The groups are shells around one centre, one inside the other: the same stretched ball of 6 dimensions in 9 sizes.
Known rows, each followed by its group:
-16   2 -26  15  21 -18 -15  12  -8  -3 -19 -10   5  -3  15 -14  -6   0   2   9   1   1 -25  -4  -4 => K_897
 -6   5  -6 -10   0   2  -9  17  -8 -10 -16   3  -1  13   4  -6   4   5  -4   2  -3   3 -23   7  -4 => K_932
  2 -15 -17  26  28 -14  -3  -2  -5  13  -8 -25  -5 -20  16 -20 -12  -7   4  14  -2   8   9  -5   9 => K_667
 19 -12   0  17  10   1   1   4  -3  16  -2 -16 -11  -8  -7 -20  -3 -12   2   8   3   7   5   6  16 => K_667
-55   8 -42  18  -3 -34 -35  34 -11 -11 -13 -36  -2 -48  -2  -7  -6  -9  35   5 -19   9  -5 -17 -32 => K_10
 45  -5  34  -8  -8  30  13  -1  -4  17   1   4 -17  17 -15 -11   5  -7 -13   0   1  11  12  21  15 => K_932
 16   3   8   6   6  11  -4   9 -11  13 -12  -5  -8   3  -2 -13  -3 -11  -4   3  -2  10  -6  11  -1 => K_104
 16  -3   0  19  12  -2  -3   0  -3  15  -4 -12  -6  -4  -4 -17  -2 -11   0   7   6   5  -2   4   8 => K_771
 -1   1  -2  22  14  -6  -8  -5 -10  18  -8 -28  -7 -30  15  -7 -13 -11   9   9 -14  19  31  -6 -23 => K_667
  2   0 -13  18  10 -21  -6  -7  11  -4   2  -4   4   6  -1 -11   8   6   2   7  15  -7 -12  -6   7 => K_932
-19  12 -17  -4  -8 -24 -14   3  13 -29   0   8  10  18  -2   2  18  22   4   1  11 -12 -27  -8  -8 => K_771
 54   5  42 -23 -14  26  21 -23  15  -6  10  35  -2  62 -12   2  24  20 -30  -3  23  -6  -8  20  20 => K_10
 25   4  20   0  -1  32  -4  26 -25  27 -19  -9 -19  -3 -13 -17  -9 -27  -4  -1 -12  21  -4  23  -3 => K_897
-30  -3 -38  18  16 -23 -22  28 -10  -4 -18 -22   0 -22   6 -18  -7  -7  16   9  -6   3 -25  -6  -3 => K_248
 14   1   7   9  -7   0  -3   3   2   7   5 -10  -9  -4 -18 -10   6  -7   6   2   3   5   7   4   2 => K_96
  3  -4  -4   6  17   6  -5  13 -17  11 -20 -13  -7  -6  15 -14 -12  -8  -4   8 -11  14  -3   7  -2 => K_248
-17  -1 -16  22   9 -22 -12  -3  -1   3  -2 -28  -2 -31  12  -5  -6  -2  16   9  -9  10  23 -14 -19 => K_96
 27   6  26   1 -10  10   5 -14   5   8   8  -1  -8   8  -9   0   9   2  -4   0   3   8  22   5  -7 => K_104
-13  12  -5  13  -7 -13 -16   5  -2   1  -1 -19  -3 -22  -5  -1   2  -4  16   2  -7   9  13  -8 -27 => K_96
 64  -8  45  -1  -6  33  22 -16   4  24  11   6 -18  24 -19 -13   8  -7 -18   1  11   9  21  22  25 => K_667
 12  10  16 -20 -23   3   2  -5  13 -20   8  17   0  31 -13   7  23  21  -6  -3   9  -4  -5   5  -2 => K_747
  6  10   3 -11 -14  -2  -5   7   8 -16   1  14   1  28 -16  -3  19  12  -4  -2  12  -7 -26   6   4 => K_747
 16   3  10   0   4  13  -2   7 -10  10 -12  -1  -7   9   0 -10  -1  -6  -7   2  -1   9  -6  11  -1 => K_104
-32  -1 -33  20   9 -31 -20  11  -1  -8  -7 -26   1 -29   8  -9  -4   1  20   9  -7   4   0 -15 -14 => K_747
 40   3  25   8  -2   2  12 -31  18   5  15  10  -1  28  -9  -3  16  10 -13   3  22  -5  10   4  11 => K_248
-22   5 -22  20  11 -20 -19  10  -8   2 -12 -23   0 -25  10  -9  -7  -5  14   8  -8   8   0 -10 -19 => K_104
 44  -1  31 -27 -16  16  20 -18  21 -18  13  35  -1  63 -13   1  29  28 -27  -2  24 -12 -15  16  29 => K_897
-54  23 -39  -7 -16 -30 -36  38  -3 -36 -16  -1  11  -1  -9   1  13  10  20  -3  -3  -8 -51  -9 -27 => K_10
 -1  15   9 -17 -14  -4  -3  -9   9 -22   1  12   5  24   5  12  17  24  -6  -1   3  -1  -1  -2 -18 => K_10
 11  -3   0  27  17  -9  -3 -12  -1  18  -1 -21  -5 -17   8 -12  -7  -8   4  10   1  10  20  -5  -6 => K_96
 -2  -2 -12   4  -8 -31  -1 -18  30 -28  20   5   8  18  -9   0  25  28   4   5  22 -17  -6 -13  12 => K_10
 67 -13  44  11  10  37  22 -16  -7  42   2  -6 -22   8  -7 -19  -6 -20 -18   5   3  18  31  23  22 => K_667
 11 -15  -3  11   5 -17   7 -20  17  -5  15 -12  -4  -3   3  -7   8  14   3  10   8  -1  24  -9  14 => K_897
-51  23 -27   7 -18 -24 -37  33 -12 -14 -12 -26  -1 -38  -8   3   1  -7  33  -2 -21  11  -4 -13 -48 => K_897
 30 -11  15   4   1   4  12 -15  10   5  10  -2  -8  11  -5  -9   8   6  -7   6   9   2  16   5  18 => K_747
-32  -1 -34   9   6 -34 -16   6   7 -23  -4 -13   7  -9  10  -4   6  16  13   8   0  -5 -11 -16  -7 => K_771
 12   0   5   7  -4 -12   2 -19  16  -6  13  -3   0   7  -4  -1  13  13   1   5  11  -2  14  -6   1 => K_104
 -4   0  -4  18   4  -6 -10   7  -9  13  -5 -27 -10 -29   0 -10  -7 -13  14   6 -12  15  21  -3 -15 => K_747
-18  -7 -25  12  17 -13 -13  17 -11   0 -17 -21  -3 -18  14 -15 -10  -4   8  10 -10   8  -7  -3  -3 => K_667
 -1   9   0   3   4  11 -14  25 -22  12 -22 -11  -8  -8   0 -12  -8 -17   2   1 -13  15 -12  11 -14 => K_932
 -4   0 -12  19  17   0 -14  21 -20  18 -21 -22  -8 -21   6 -19 -14 -20   7   7 -11  14  -7   4  -7 => K_932
-18  -6 -27  19   9 -19 -16  20  -6   1  -9 -24  -5 -24  -3 -18  -4  -9  17   8  -5   5  -9  -5   2 => K_248
-27  17 -15   6  -8 -12 -25  23 -11  -5 -13 -17  -2 -21  -4  -2   0  -7  18   0 -13  10  -7  -5 -32 => K_747
-32  18 -23  -6 -15 -13 -28  38  -8 -20 -16  -1   3   2 -15  -5  10   0  14  -4  -3  -2 -44   1 -17 => K_248
 11  12  23  -6 -25  16  -6  10  -7   8   2  -9 -15  -9 -20   2   6  -9   8  -5 -12  16  22   8 -22 => K_897
  5  18   9   2 -11  -7  -8 -10   7  -6   4   3   3  10  -6   5  13   8   1  -1   7   0   2  -3 -20 => K_10
 9 -6  0  1 10 -2  3 -5  1 -2 -5 -3 -2  9 12 -7  1  9 -7  8  1  4  3  2  5 => K_771
-11   9  -5 -15 -17  -7 -10  13   5 -24  -2   7   1  17  -8   2  16  16   2  -2   2  -3 -19   1  -7 => K_104
 10   5  -1  -2   2  -9   0  -9  13 -15   0  15   7  34   0  -4  16  18 -11   3  19 -11 -26   1  10 => K_248
 -8  11  -6  17  -5  -9 -17  12  -5   7  -4 -19  -5 -21 -12  -7   0 -12  16   2  -5   9   3  -3 -19 => K_932
  6   3   0  -4 -10 -18   2 -18  24 -24  15  12   7  27  -6   2  24  27  -4   3  20 -13  -7  -6   8 => K_771
-25  -3 -30  22  14 -21 -20  20 -10   2 -13 -28  -3 -30   6 -16  -9 -10  18   9 -10   8  -5  -8  -9 => K_771
-28   8 -28   3   5 -19 -21  22  -6 -16 -17  -6   5  -2   6  -8   2   4   8   4  -2  -1 -32  -4 -10 => K_96
-24  -3 -26  18   5 -29 -14   3   4  -9   1 -25   0 -26   5  -7   0   4  19   9  -5   3  10 -16 -10 => K_96

New rows. What belongs after each?
 8 -3  4 -4  1  1  2 -2  1 -4 -3 -3 -5  7  5 -5  4  8 -4  5 -1  5  6  3  2 => K_104
 63  -8  43  20   8  28  18 -23  -3  43   7 -12 -20  -1 -10 -17  -5 -21 -11   5   5  18  40  16  12 => K_10
-48  11 -38   2  -4 -30 -29  29  -5 -25 -14 -14   5 -16   2  -3   4   6  21   3  -9   0 -25 -12 -23 => K_747
-43   8 -40   7   0 -37 -25  19   4 -28  -9  -9  10  -7   3  -4   8  13  17   5   2  -8 -31 -15 -13 => K_771
 89 -14  57  11   9  36  34 -40   9  39  16   8 -17  32 -12 -17   5  -8 -29   5  22   8  33  23  36 => K_897
-12  13  -2 -17 -12  -2 -10  12  -2 -20  -9   6   2  14   2   5  11  14  -1  -1  -5   2 -14   2 -17 => K_96
-18   2 -15   3   8  -3 -15  24 -18   1 -21 -17  -5 -17  11 -10  -9  -7   7   5 -17  14  -6   1 -15 => K_932
 10  -4   4 -18  -8   1   5   1  10 -20   2  12  -2  29  -3  -3  16  20  -9   2   8  -5 -12   6  15 => K_10
-24   6 -16   7  -5 -21 -16   7   1 -11  -2 -18   0 -19   2   0   3   6  16   4  -8   6   9 -12 -21 => K_104
 57   3  46  -5 -14  22  19 -29  14  12  18  14 -10  32 -18  -1  17   6 -17  -1  16   3  23  14  11 => K_932
  6  -7  -5  16   7  -5  -4   5  -3  10  -2 -19  -9 -15  -4 -15  -3  -9   7   7  -2   8   8   1   4 => K_747
 55  -7  46   1  -4  33  20 -19  -3  30   8  -8 -21   2  -6  -6  -1 -10 -12   3  -5  21  49  16   4 => K_10
-25  -1 -32  24  16 -31 -18   7   1  -5  -7 -22   4 -21   9 -12  -3   0  15  10   0   0  -8 -14  -7 => K_771
-16   2  -9   9  -3 -16 -11   0   0  -5   1 -22  -4 -25   6   1   0   4  15   6 -12  11  26 -11 -22 => K_667
-24  20 -12 -15 -22  -7 -22  31  -4 -24 -11   7   2  12 -17   1  15   6   9  -6  -1  -3 -37   3 -17 => K_932
-10  -5 -17  10   2 -22  -7   0   9 -12   4 -12   0  -6  -1  -7   7  10  10   7   4  -2   0  -9   3 => K_747
 25   8  24 -32 -27   9  10 -11  21 -29  13  34   2  57 -16   8  33  32 -18  -5  20 -13 -18  11  13 => K_10
 14  -4   7   0  -6 -13   8 -25  22 -14  17   3   1  17  -1   2  18  23  -4   5  14  -6  15  -7   7 => K_96
 16   2  10 -11 -11  15  -2  20  -5  -1  -7   6 -10  18 -19 -11   9  -4  -4  -2   2   3 -20  16  10 => K_248
  6   4  -2  -1  -1 -11  -2  -8  13 -15   3  10   5  24  -1  -3  15  17  -6   3  15  -8 -16  -1   6 => K_104
 16  -6   4  -3   5  15  -1  19 -12   8 -13  -3 -11   8  -6 -18  -2  -9  -6   3  -2   8 -16  16  15 => K_897
 43  -7  22   8   5  11  13 -17   8  13   7   5  -7  22  -9 -13   8   0 -13   5  17   0   5  11  22 => K_747
  8   0   1   4  -4   6  -7  19  -7   7  -7  -8 -10  -2 -16 -15   2 -11   5   1  -1   7 -10   9   5 => K_932
 26   1  21  -9  -1  16   8  -6  -2   4  -4   6  -7  20   4  -3   5   6 -14   2   0   8   7  11   2 => K_747
  6 -10 -10  31  30   3  -9  15 -24  34 -21 -34 -13 -35  12 -26 -25 -30   7  12 -15  22  10   5  -2 => K_897
 -2   7  -4  -1 -12  -2 -11  18  -1  -6  -4  -1  -5   5 -18  -8  10  -2   6  -1   3   0 -19   5  -1 => K_771
 35  -3  15   0  11   5  12 -20  10   0   1  17   2  39   5  -9  11  14 -22   6  21  -6 -13   9  21 => K_897
 38 -17  17  28  23  15  10 -11 -11  41  -4 -27 -19 -22   6 -22 -17 -23  -3  12  -6  21  38   9  11 => K_248
-22  -3 -24  -4   7 -24  -7   1   7 -26  -6  -2   7   8  17  -2   7  24   1   8   1  -5 -13 -10   0 => K_897
 53  -4  30  -2   6  19  19 -22  10   9   5  19  -4  44  -5 -11  12   7 -26   3  22  -3  -7  17  28 => K_248
-28   3 -28  -1  -1 -26 -16  13   5 -26  -6  -4   6   2   3  -4   9  16   9   5   2  -6 -23  -9  -5 => K_747
 24  -8   1  23  23  -4   4 -15   2  16  -3  -9  -2   4   9 -17  -4  -3  -8  11  11   3   3   1  13 => K_667
  4  13   8   1 -12  -9  -5 -12  11 -10   8   2   2  10  -6   6  15  13   2   0   7  -1   7  -5 -15 => K_96
-30   4 -26  25  16 -19 -23  17 -17  10 -18 -36  -4 -43  15 -11 -17 -15  20   9 -19  17  10 -11 -29 => K_932
-40  13 -30   0 -15 -27 -27  26   1 -26  -6 -10   4 -11 -11  -1  11   7  21   0  -4  -3 -24 -10 -19 => K_771
 22   3  15   0   1   1   6 -18   9  -2   3   8   1  23   4  -1  10  13 -12   4  11   0   4   3   1 => K_747
 -5  -1  -8  -4  -8 -14  -4   0  12 -20   5   1   1  11  -5  -2  15  17   3   3   7  -5  -7  -4   4 => K_104
 26  -3  16  13  13  22   0   8 -20  32 -15 -17 -16 -12   2 -17 -14 -24  -4   5 -11  21  14  14  -3 => K_96
 15   9  14 -18 -22   7   0   5  10 -16   5  18  -2  33 -21   0  22  13  -6  -4  11  -6 -19  10   6 => K_771
 11  10   9   4   8  16  -8  14 -20  17 -21  -6  -7   0   6 -10  -9 -15  -6   2  -9  15  -8  12 -15 => K_897
-12   5 -10 -20 -13  -9  -7  12   7 -30  -3  12   4  24  -4   1  18  22  -1   0   4  -7 -26   1   1 => K_667
 14  -9  -5   9   7 -17   6 -18  19 -10  10   3   3  20   0  -9  14  17  -5   8  20 -10  -5  -4  22 => K_96
  8   1   3   8  -3 -14   1 -18  16  -8  12  -3   1   6  -2   0  12  14   2   5  10  -2  13  -7  -1 => K_104
 35 -11  20   1   6  20  11  -3  -5  17  -3  -5 -14   7  -1 -14  -2  -6 -11   5  -1  12  14  14  15 => K_96
-13  15  -3   8  -4  -4 -18  13 -13   5 -12 -17  -4 -20   1  -1  -4  -9  12   1 -13  14   7  -2 -33 => K_96
-14  -3 -18   4   8 -16  -8   5   0 -12  -7 -10   1  -3  11  -6   1  10   4   8  -2   2  -5  -6  -3 => K_747
-11   2  -8  18  13  -7 -12   6 -15  13 -14 -27  -6 -30  15  -8 -14 -11  10   8 -17  18  20  -5 -24 => K_96
-10  23   1 -25 -31   1 -17  26   2 -28  -6  20   2  31 -25   4  24  12   1  -9   6  -7 -43   9 -11 => K_897
  0   2   3 -13  -7  -6   1  -8   9 -19   2   5   2  17   7   5  13  22  -5   3   1   0   4  -2  -5 => K_932
 16  -8   0  17  17   0   1  -2  -4  15  -6 -13  -7  -4   4 -17  -5  -8  -2   9   3   7   4   4  10 => K_104
 35   2  35  -5 -15  24   8  -6  -3  16   6  -5 -17   2 -14  -2   5  -7  -4  -1  -6  16  32  13  -5 => K_667
